The rows of a group lie close to one hidden flat surface of 10 dimensions, which passes through zero. Surfaces can cross.
Some rows, each with its group after it:
[-14  -3 -16  19  -2  -9  -7 -13   1  -7  -9 -10   7  -5]	(3)
[ -4  -7  -2 -19 -12   8  16   5   0 -18  -9  23  10  -2]	(2)
[ 14  -4  -2   7  -4  -8 -14  20  -5 -19 -13  -6  -3   1]	(5)
[ -4   3  -4   6   2   3 -14   0   0 -12  -1  -1  10   5]	(6)
[ 13  11  11  14 -12   7  -4   5  -4 -19 -26  -3  20  12]	(3)
[ -1  -3  22  -9  -7  -2   4   1 -11   8  -1  22  -6  15]	(4)
[  0 -11 -13   1  -6   1  -7  -4   5  -1   2   6  11   2]	(6)
[ 17  17 -18 -12 -10  -2  -5  13  16   5   4   2  -1  13]	(8)
[  2   1  -9   1  -8 -14  11  11 -12  11  -9  -3  -3 -14]	(2)
[ -1  -1   3  12  -6  11  18 -19  16 -11 -38  -4  14  13]	(7)
[ 10  -2  -2  -1  19  -4  -1  -1  -7 -15  -7 -19   5  -6]	(2)
[-14 -21 -14   0  -7  -3  14   1 -24 -13 -15  13  10   5]	(8)
[ 11   2   3 -18  -9   9  22   2 -17  -2  12  11 -24   1]	(7)
[-15 -15   4  -7  14  22  -2  -2   7  15  12  11  16  -5]	(8)
[ 20  27  21 -11  -4 -17   7 -30  17  -3 -12  -8 -18  -8]	(8)
[  0   7  17 -17  19   3 -13   0   4  -5   9   6  20  13]	(2)
[ -7 -14   6  -9   1  -4   6   2   3 -12   4  11   8  -9]	(1)
[ 35   5 -12  -6  -3  25  20  -8 -12  -3   0 -13 -17  15]	(3)
[-19  -2 -10  10   7   7  -4  20   1  14   5   0  -1   4]	(0)
[  3  -8   2  17 -19 -21   2  -4   0   3   1  -3  -8   4]	(5)
[  7  -3  -2   4 -14 -20  -8   2  -5   6  -1   2   0   9]	(1)
[ -4 -24   5  -9   1  -6  18  -1 -18  16 -14  13   4   5]	(5)
[  7   8   4 -19  17   2 -16   2 -13  -3   1   6 -21   2]	(0)
[  3  16 -20   8  -7 -18  -6 -18  16  20 -13 -12  -3  -7]	(4)
[-18   1   8  10   9   5   5 -13  11   8   4  -5  -6   3]	(0)
[  7   0  -2  -5 -10   1   3  -6   3   4  -4   4   2 -13]	(8)
[ 5  4  7  2 -3  2  8 -4  2  2 -8 -4 -6 -4]	(2)
[ -3 -10   5  -5   6 -10  -9 -13 -16 -12  13   6 -20  10]	(4)
[ 0 -1 24  8 -3 -2  4 -6 -6  4 -6  1 -2 -4]	(2)
[ -9  10  14   3  15   2 -20 -14 -13  22 -17   4 -20   5]	(6)
[  6   8 -23   3 -12  -8  -9 -21  14   8   0  -3  -4  -3]	(3)
[-7 -9  6 16 -9  0  5 -7 -5 -3 13 -3 20 -5]	(7)
[  1 -11 -13  17   5  -2  -3  -1 -12  -6  -2 -18  -9  -7]	(2)
[ -2  10  -2   8 -17  -3   2   4  23  -4  -3   0   9 -22]	(5)
[-7  6 16  0 -5  8 -1 -1  4  1  3 11 -3 -4]	(3)
[ -1  -5 -10   0  12  13   1   1  28  25 -11  -8   1  -9]	(4)
[ 13  -8 -26   1 -14  10  -3 -15  -6  -8  13   1   9  10]	(0)
[ -2   0  -4  -4  -4  -1   0 -10 -23 -11  -8   7  13  -4]	(0)
[-8  1  0 -2  1 -4 -3  3 -5  3  8  6  3  7]	(1)
[  8  11  -3  -5 -15  -6 -17 -30  14   4  16   9  -9   0]	(2)
[ 16  -4  35 -24  15  27  -1  -7  -2   5  -5   9  19 -33]	(8)
[ -7   2   1  -1  -2   5   9   1   4   4   0   1   6 -13]	(4)
[  6 -13  -6   4 -14   4 -13 -12  -3   6  23   8  26   3]	(1)
[  5 -14   0   1  -1 -13  -3  18 -21  17   1  -2  12 -18]	(5)
[  6  11   9 -18   5   5   4  12   1   9 -14  11  20  11]	(0)
[-2  7 13  0  5 28 17 -3  8  2 -7 -2 13 -6]	(4)
[ 2  3 18 -3  6  1 18  0  4  3 -9 -8 -1 -7]	(5)
[  0   6  -9  -4   6 -20 -12   3  19  10   9  -6  -8   3]	(4)
[ -8  -4  -1  11 -19 -12  22  20   2  27  -9   5  15  15]	(5)
[  5   2  -1  -8   7  -7 -12  -9   2  -5   6  -2 -14  -2]	(7)
[  2   2  -6 -13   8   6  -7  21   2  15  -9   8 -19   2]	(0)
[  1  -1   9   6  -7  -5  11  31  -5  -3 -13  -5   8 -12]	(6)
[-12 -11 -32   3  -8  -8 -12  -8 -14  -2   4   9  14   3]	(8)
[-17   8  -9  24   5   0 -16  -9  23  16 -15 -11  15   8]	(7)
[ -6   2   2 -13  -2 -12  -4   8   4  -5   3  14  -9   4]	(5)
[ -7  -4  -8  -1   7  -3  -7 -22   3  -9 -17   4  20  15]	(3)
[-20  -5   0  -4  -3  -2  -7  16   6 -19   4  18  10  -5]	(5)
[-13 -19   4  -1   3  17  23   5 -17  -1  -3  10  21   5]	(7)
[  0  21  -8 -15   3   2   7   3  -8 -11 -13   1 -10  -4]	(0)
[-2 -7 -6  4  2  7 -2 25  3  2 11  0 -1  9]	(8)
[ -2 -11   6 -11  -4  -5  25  -7   1 -12  -1   8 -12  -3]	(0)
[ -3 -10  -5   6   3   9  10  -1 -25 -25 -12  -3  14  10]	(6)
[ 12  -3 -12   6   0   5  -4  11   2  -6 -10  -9   7  11]	(4)
[ 21   0  -1  -1   5  10  15  -1 -14  10   7 -15  -9   4]	(6)
[ 7 -3 10  4  8 12 -4 -3 15  2 -7 -7 -7 -8]	(6)
[ -9   4  -7 -13   3 -14   2   2  11  -9   2   5 -16 -13]	(1)
[-2  2 14 -9 13 15  7  0 -2  3 -4  3  7  7]	(8)
[  2  16  13 -21  16   1  -4   1  -2  -1   8   5  -2  22]	(8)
[-18 -13 -18  -4  16  -9 -21   2  -6  13  11   6   8 -10]	(7)
[ -8  -3  -9   5 -14  11   2  -1 -15  -3   1  12  -1  -2]	(3)
[-26   3  19   3  15  11 -14  15   1 -13 -10   9  -8 -12]	(6)
[ -3  -2   8  -6   1   1 -12   5  18 -25  15   8  -4   3]	(2)
[ 19   8  -4  -3 -15  10   7  23  -6  -1   2   2  14   8]	(7)
[-10  23   2  -4   9 -11   5  10   3  10 -12  -3 -23  11]	(1)
[ -7 -15 -17   1   2  17  -8  15   0  23 -10  10 -14   5]	(0)
[  8   3  25  19   2  -4 -12  -9  -7  -5  13 -16  -1  -4]	(1)
[  3  -3   5  10  21  26 -18   2  -1 -11   4 -12  19   7]	(5)
[ -7   0  11   4  17  13  11  15   2   8   6 -11  -7  -4]	(3)
[  7   1  17   3  15  12  -6 -10  -1   2  10  -9  -3   3]	(1)
[ -5  16  -5 -10   8  -4   0   1  10   6  -4   0 -15  11]	(1)
[ -3   0 -12   8   9   7   5  -1  -3   3   5 -15  -7   2]	(3)
[ 14   1  18  -8  17  -1 -15  -3   2 -12  24 -10   8   0]	(7)
[ -7  18  -2   5  11  -7   0   0   2   8  20 -14 -16  12]	(3)
[ 11  -8 -28 -13  -8  20   2 -34 -14  -2   0  14   3  13]	(0)
[  4   5   6  11   5 -15 -26  10   1   8   9 -12  -2 -14]	(4)
[-1 -6  9  3  2 -3  2  6 -5 -6 -2 -1  2 -1]	(1)
[ -1   4   7 -11  -6   6  16 -14   5 -10  11   9 -10  -3]	(4)
[  9  -1   0 -12 -10   1  -1 -10  18  30  -6  16   6   9]	(0)
[  6  11  -2  -3   3  17 -11  -5   9   7   1   3  18  17]	(2)
[-25 -14 -11  -7  -2  19  19  -9 -19   9   2  23  14  14]	(1)
[ -2  29 -18   0  -9  -7  -6   1 -18   5   4   0  -1  13]	(6)
[ -3  -4  11  -1   1  -4  22   8  -3  15 -12   1   3  12]	(5)
[ -7  21   8   6 -10  -5   0   8  -5  15  28   3 -34   9]	(7)
[ -3 -11  -4  -2  -1   3   7 -15  -7  -4  -8   6   5   0]	(2)
[ -5   7   3 -12   9  -1   2   7  -5  13   6   5   7   7]	(2)
[  6 -20  -7  -1 -12 -18  18   4   5 -14 -19   1 -12  -2]	(4)
[  0  -3  25  -7  -3   1  -4   0 -11   8   4  17  -9  13]	(4)
[-14  -8  -6  16 -20   2  20   6 -10  -9  -3  -2  13 -31]	(5)
[ 17  -1 -17  10 -13  -7 -14 -16  -7  -6  -4  -7  -3  13]	(1)
[ 30  17  11  -1 -19   1 -32  19  10   8  19   3  -5 -16]	(3)
[13 -4  1 -9  4  7 -4  1  6  3 -5  2  9  0]	(3)
[ -8 -25  -5 -10  -4  -1  16 -18   0 -20  14  12  -3  -5]	(6)
[ -7  -7 -21   7   4   5   8   6   3  31 -13  -9 -16 -37]	(7)
[-19  -6  -1  19   1  -6   5  -3   1   5  -2  -6  -2   5]	(8)
[-15   4  -5  -2   2   1 -12  27   6  -2   8  10  16   2]	(6)
[-7 -1  0  0  9  7 -1 -3  1  5  2  1  9  6]	(8)
[ -6  -4 -10   1  -2 -13 -13  -5  -2  -1   0   4  -6  -5]	(7)
[  5  -8   5  -6  -5 -11   8 -13  10  18  -1   5  -7  -3]	(6)

New rows. What belongs after each?
[  5  -7  12  -5   6  -7  11   1   5 -18  15  -8   1  -3]	(6)
[ -8 -21 -12   7 -15   6   2  -5 -20  -5   8  12  15 -12]	(1)
[-12 -16   3 -13  11  -8 -18 -11   1   0  19  11  12 -13]	(8)
[  2  -2  -8  -8   3   3   0   0 -14   9   2   2   0  -5]	(5)
[-18  -4  21 -12  16 -12  11   3   3  16 -10  10  -1  18]	(4)
[-12  11   1 -19  14  19  17 -32   8 -22  33   2 -10  -3]	(4)
[-10  12   5  10  -1  -8  13  -3  10 -12  16 -14  15   1]	(0)
[ 14  11  19  10   2   0 -10  14  12   4   0 -16  -1 -17]	(8)
[  8  -4  -7  27  -3  20  -3   2   0  -2 -12 -18  -3   3]	(2)
[  5 -14  -4  -6 -13   1  18   2 -12  -8  -5  10   8  -9]	(7)
[ 11  15  -3   2   1   5  -3  17  22  -4  11 -14   9 -11]	(4)
[-20   2 -11  -2  11 -13  22  20 -17  12  20  -6 -11  18]	(3)
[  0   2 -14   1 -12  -9  -9  -9  16   6  10   4  -5  -2]	(2)
[ -2  -2  -3  -1 -14  11  -3   7  -5  17   6  17   5  -9]	(4)
[ -8  -1   9   6   4  -8   5  -2 -15  -4 -19  -1  19  -3]	(8)
[ -9  -6 -13   8 -19   0   7  12 -11   1  -9  10   8  -6]	(3)
[17  9 -8 -7  1 -3  0 11 -8  8 -9 -7 -4  3]	(5)
[ -9  -4   2   4   1 -20   1   3  12  -7  -6  -2  10   2]	(8)
[ 19   0  -3  -3   0   6  -7   4  23  17  -2  -4 -24   3]	(0)
[ -2  13  22  40 -15  -7  -7  -3 -10  -9   6 -20   7 -14]	(1)
[-18  -2   4  13  -8   6   6   5  -9  -2  12   2  10 -26]	(1)
[  3   6  -2   9  -9  -4   2  13 -16  16  -6  -2   1  -7]	(2)
[ -9   7 -24  -2  -4  29   0   9 -10  20  12  12   6  16]	(3)
[ -8  -1   2  -7  -7  -7   2 -13  -9  -5  18  13 -12  -5]	(4)
[  1   9  -5 -10 -20 -10  -1   2  17   9   3  15   6  -3]	(2)
[ 11   1 -21   4  -5   9  -1  -3 -16  21 -11  -1   9  14]	(6)
[  1  11 -22  -8  15   8   6 -21   7  12   8 -12 -20   8]	(2)
[ 27  27  -8  -8  -8  14   2 -13  -6   9  -6  -7  -7  -5]	(2)
[ -1  -3  -7   6  -9   0  -2   7   0 -15  -5   2   3  -8]	(5)
[  9   8  -7   4  -4   1   2 -16   2  10  -8  -9  -3  -3]	(2)
[-12 -21 -14  -7  22   5   2  -4 -27 -22  -2   4   0  34]	(4)
[ -2 -11 -11  13 -18   8   6  -9 -16   4   1   6  11  -7]	(1)
[-19 -24   8   6   4 -11   6  11 -25 -23  12   3  -1  -7]	(0)
[ 11  19   7 -10 -17  14  28 -12  10   2  -9   7 -27  -7]	(2)
[-21 -28  -1   5  23  20  20  -3  10 -11 -20  -3  18  19]	(2)
[  5   3  -1 -20 -11   3   7  -7  11  13   6  17  -4 -11]	(8)
[  0  13  -5  -3  -6   2   7 -17  12  -5   0   1 -15   9]	(5)
[-10  -1  10  -1   2 -12   0  -2   2   6   3   4  -8  -6]	(0)
[-20   5 -10   0  -3  11  -4  -9  12 -19 -10  13  13   5]	(6)
[  1  -1 -32  -4   0  -2  11  19 -11  12 -17  -7  20  -4]	(2)
[ -8   7  -1 -13   2  -7   7 -13  -8  -8   1   8 -20  -6]	(0)
[  8   9  -4  13  -1   8   0 -12 -18  13  -8 -11 -22   6]	(1)
[ -6 -18  -5 -10  -4   7  12  -3 -12  -2   4  17  18  15]	(0)
[  5 -11  14   6   3  -4   1 -14 -10  -4 -17  -2 -14   5]	(4)
[ -6  -5  22   4   3  -1  21  10   1 -13 -18  -2  -1   4]	(5)
[  0 -10  -7  12   2   2  -7   3  -2  -8  14  -9  -7   1]	(0)
[ -4  -2  10  10  -1 -11   5 -10  -7  -7  -5  -6  -8  -9]	(8)
[  1  -2   6  27  -1  33  13  -9 -11  11 -11 -15  -9 -10]	(8)
[ 6  2 10  4  0 -3 -7  2  1  6  5 -4  6  8]	(1)
[10 -4  2 -5 13  9 -2  0 14 -2 15 -8 16 17]	(6)
[ 20 -13   0   1 -11 -14 -25 -17 -20  -6 -10   5 -22 -23]	(0)
[ -1  -1   4   4  11 -15  -8   2   4  -9  -6 -11  10   3]	(3)
[ -6   6  13 -15   1  14  21  13  30   6  14   8   3 -14]	(4)
[-11   7  -9  10  -2   0 -15  -7  -8  10  -2   0   4  -6]	(0)
[-10  10  14 -10   8  -6   8   6   6  15   1   4  -9   6]	(1)
[  4  28  -9 -27   0  -4  -2 -11   7   8   7  10  -8   7]	(0)
[  8  -6 -12  -4 -10  28   2 -19   3   1  11   9 -11  -9]	(4)
[  5   1 -29   3 -12   7   6   6   5 -12   2  -6  11 -11]	(4)
[  2   1 -17  -5  -7   9   1   5  14   3  19   3  -4 -10]	(6)
[ 6  6 -1 -1 -3  8  2 -1 -1 -7 -1 -2  4  6]	(4)
[ 14   3 -17   7 -20   6  -1 -27   2  -5   0  -5 -12 -20]	(4)
[  2 -10  19   4   3  -2   0  -2  -6  -6  -8  -2   7  -3]	(0)
[  6  -4  12   7  -2   3   2 -12  18   8   1  -5   6   4]	(0)
[-11  -6  -6   6  -1  -1 -13 -13 -26  -3   2   8  15  -3]	(0)
[-18  13   7   9  -4 -25  -7  11   1 -13  10  -1  -5  -8]	(1)
[ 7 -5 -8 -5 -6 12  8 -2 15  7 -4  4 -5 -1]	(4)
[  7 -14  -3   7   1   5   3  -3  -2 -14  -9  -7  -7  -8]	(4)
[ 10  -4 -15  -4  -7 -13  -8 -10  15 -23  -5  -1   1  -1]	(1)
[  5  -7  17  10   3  -9   3  21 -14  -8 -16  -9   1   2]	(1)
[ 26 -14  -4 -20  -1   1  10 -20  -9  -7  15  -4 -16 -35]	(7)
[ -2   4  -9  -4  14  11   4 -11  -2   7   2  -5  -4  11]	(2)
[-15  -7   6  21  -8   1  -4  20 -40   4 -21   4  33 -16]	(4)
[ -2  21  -3  -2   4   5   2  -5  -3  -2 -14  -4   4  -3]	(0)
[-8  8 11  7  0  5  8 -8  2  6 -3  0 10 16]	(1)
[  3 -38   5  20  -4   5 -11  -7  -5   4   1   1  -1  -2]	(0)
[ -6   4 -16  19  -7   5  -8 -16  10  20   3  -7   4  -8]	(8)
[ 16 -10  -7 -21  -9 -16   7   4  -7  22 -19   8   0 -38]	(5)
[ 10   0   1   7  -1  10   5 -18  -8   3  -7  -7 -13   2]	(1)
[ 0 -4  4  6  8  3 -1 -9 -2 -4 -1 -9 -5  1]	(2)
[  4 -17  -7  -1  -5   3  13   8  -1 -11  -2   1 -14  -2]	(0)
[ 10 -11 -11  13   4  13 -29  14  20  -3  -2  -8  27   0]	(6)
[-23   2 -18   0  -4 -34  -4   1   4  12   9   5   5   4]	(3)
[  6   5  -3  -6  -5  -7  19  13 -11  28  -7  -2   6  -6]	(5)
[ -9   1   5  11   1 -15 -17  -5  -6 -17  -2  -1   7   1]	(3)
[ -7 -20   3  -2  -2  -3   9   1  -1   1   0   4 -11 -27]	(3)
[-14  16  -4 -11   4  19  20  -4  -2  -2   3   7  24  14]	(4)
[-1  5  3  4  6 12 -8 -8 10 -2 -9 -4 -7 -3]	(6)
[  2   1   9  -3  -2 -28  -7  15  -4   0  22  -2   4   2]	(6)
[  6 -15  -6  17 -12  -9   0   2  -1  -2 -27  -7  26 -12]	(2)
[-15  15  10   8   0 -19  -7  29  11  24   7  -1 -10  -4]	(7)
[  8   8  -9 -14   2   4 -18  -8 -10  10  -2  10   0   5]	(0)
[ -2  27  11  -8  -2   1  22 -20  11  15 -15   2 -21   3]	(6)
[ -2  -5   5   1   3  -8   2   7 -13  20 -17   5  21  21]	(6)
[ -9  -1   3  -9 -19 -26  31   5 -19  14  -9  15  -7  -4]	(6)
[ 6 11 10 -3 -2  0 -6 14  0 10  6 -1 -3 -6]	(8)
[ -4   4  10   2  11  17  14 -14 -13 -11 -18  -4 -13   2]	(6)
[  7  10   9  11 -20   2  -3   5 -14  -1  -4   3  10 -10]	(4)
[  3   1  -2  -3   2  -6  -8  -2 -12  14  16   0 -16  -3]	(6)
[  0  -1 -16   2 -20 -20  16   9   7 -10  -5  -1   4 -20]	(4)
[-12  -5  -8   6  -3  26  -5  -2  15  14 -32  12  -1 -13]	(6)
[-15   9  -6  -5  23  -3  -8   0   9   7  17  -8   5   0]	(4)
[ -6   5   1  -2  -1 -17   7  -3   9  12 -12   0   1   2]	(4)
[ 14   8  13  -7   9   7  24  -7  13   1  -2 -13   8  16]	(6)
[ 14  38  -4  11  -7   0  -1  11  -4   5 -14 -18  -2   3]	(6)
[-12 -16  -9  17  -6  -7  -9 -14   6   9  25  -1 -14  -4]	(0)
[ 13   7  -3   0  15  17   2  -7   1 -21   4 -17  -8  11]	(0)
[ 22  12   2 -19  25  20  -6   3  21  17   0 -11 -12   6]	(1)
[ -5  16   2  16  -3   8  -2   0  -6   8   5  -9  -6 -12]	(1)
[ 18  -5  36  -9   2 -26   4   4  20 -18   5  -5 -35   7]	(4)
[ 6 -3 -7 -7 11  8 -1 -1  5  4 -6 -3  9 -4]	(7)
[  5  -2   0 -20   1  -8  21   1  25  -3 -27   4  -7   3]	(1)
[ -8  14   4  18  12  -3  -4 -26 -16  11 -29 -16  12   1]	(4)
[  3   3 -25   0 -15 -25 -12  -8  -6  -1   9   3 -10   1]	(4)
[-13 -13  -9  -3  -4   1  -2   9  -1   3   0  15  14   3]	(6)
[  0  -2   7   3   5  23  14  -9 -22  -3 -17  -1   2   2]	(8)
[  1  -4 -28   3  -6  23   2   9   2 -11   5   0  16   1]	(6)
[ 15  17  20 -14  -7 -32  -7   4 -20   7   7   0  -3 -23]	(2)
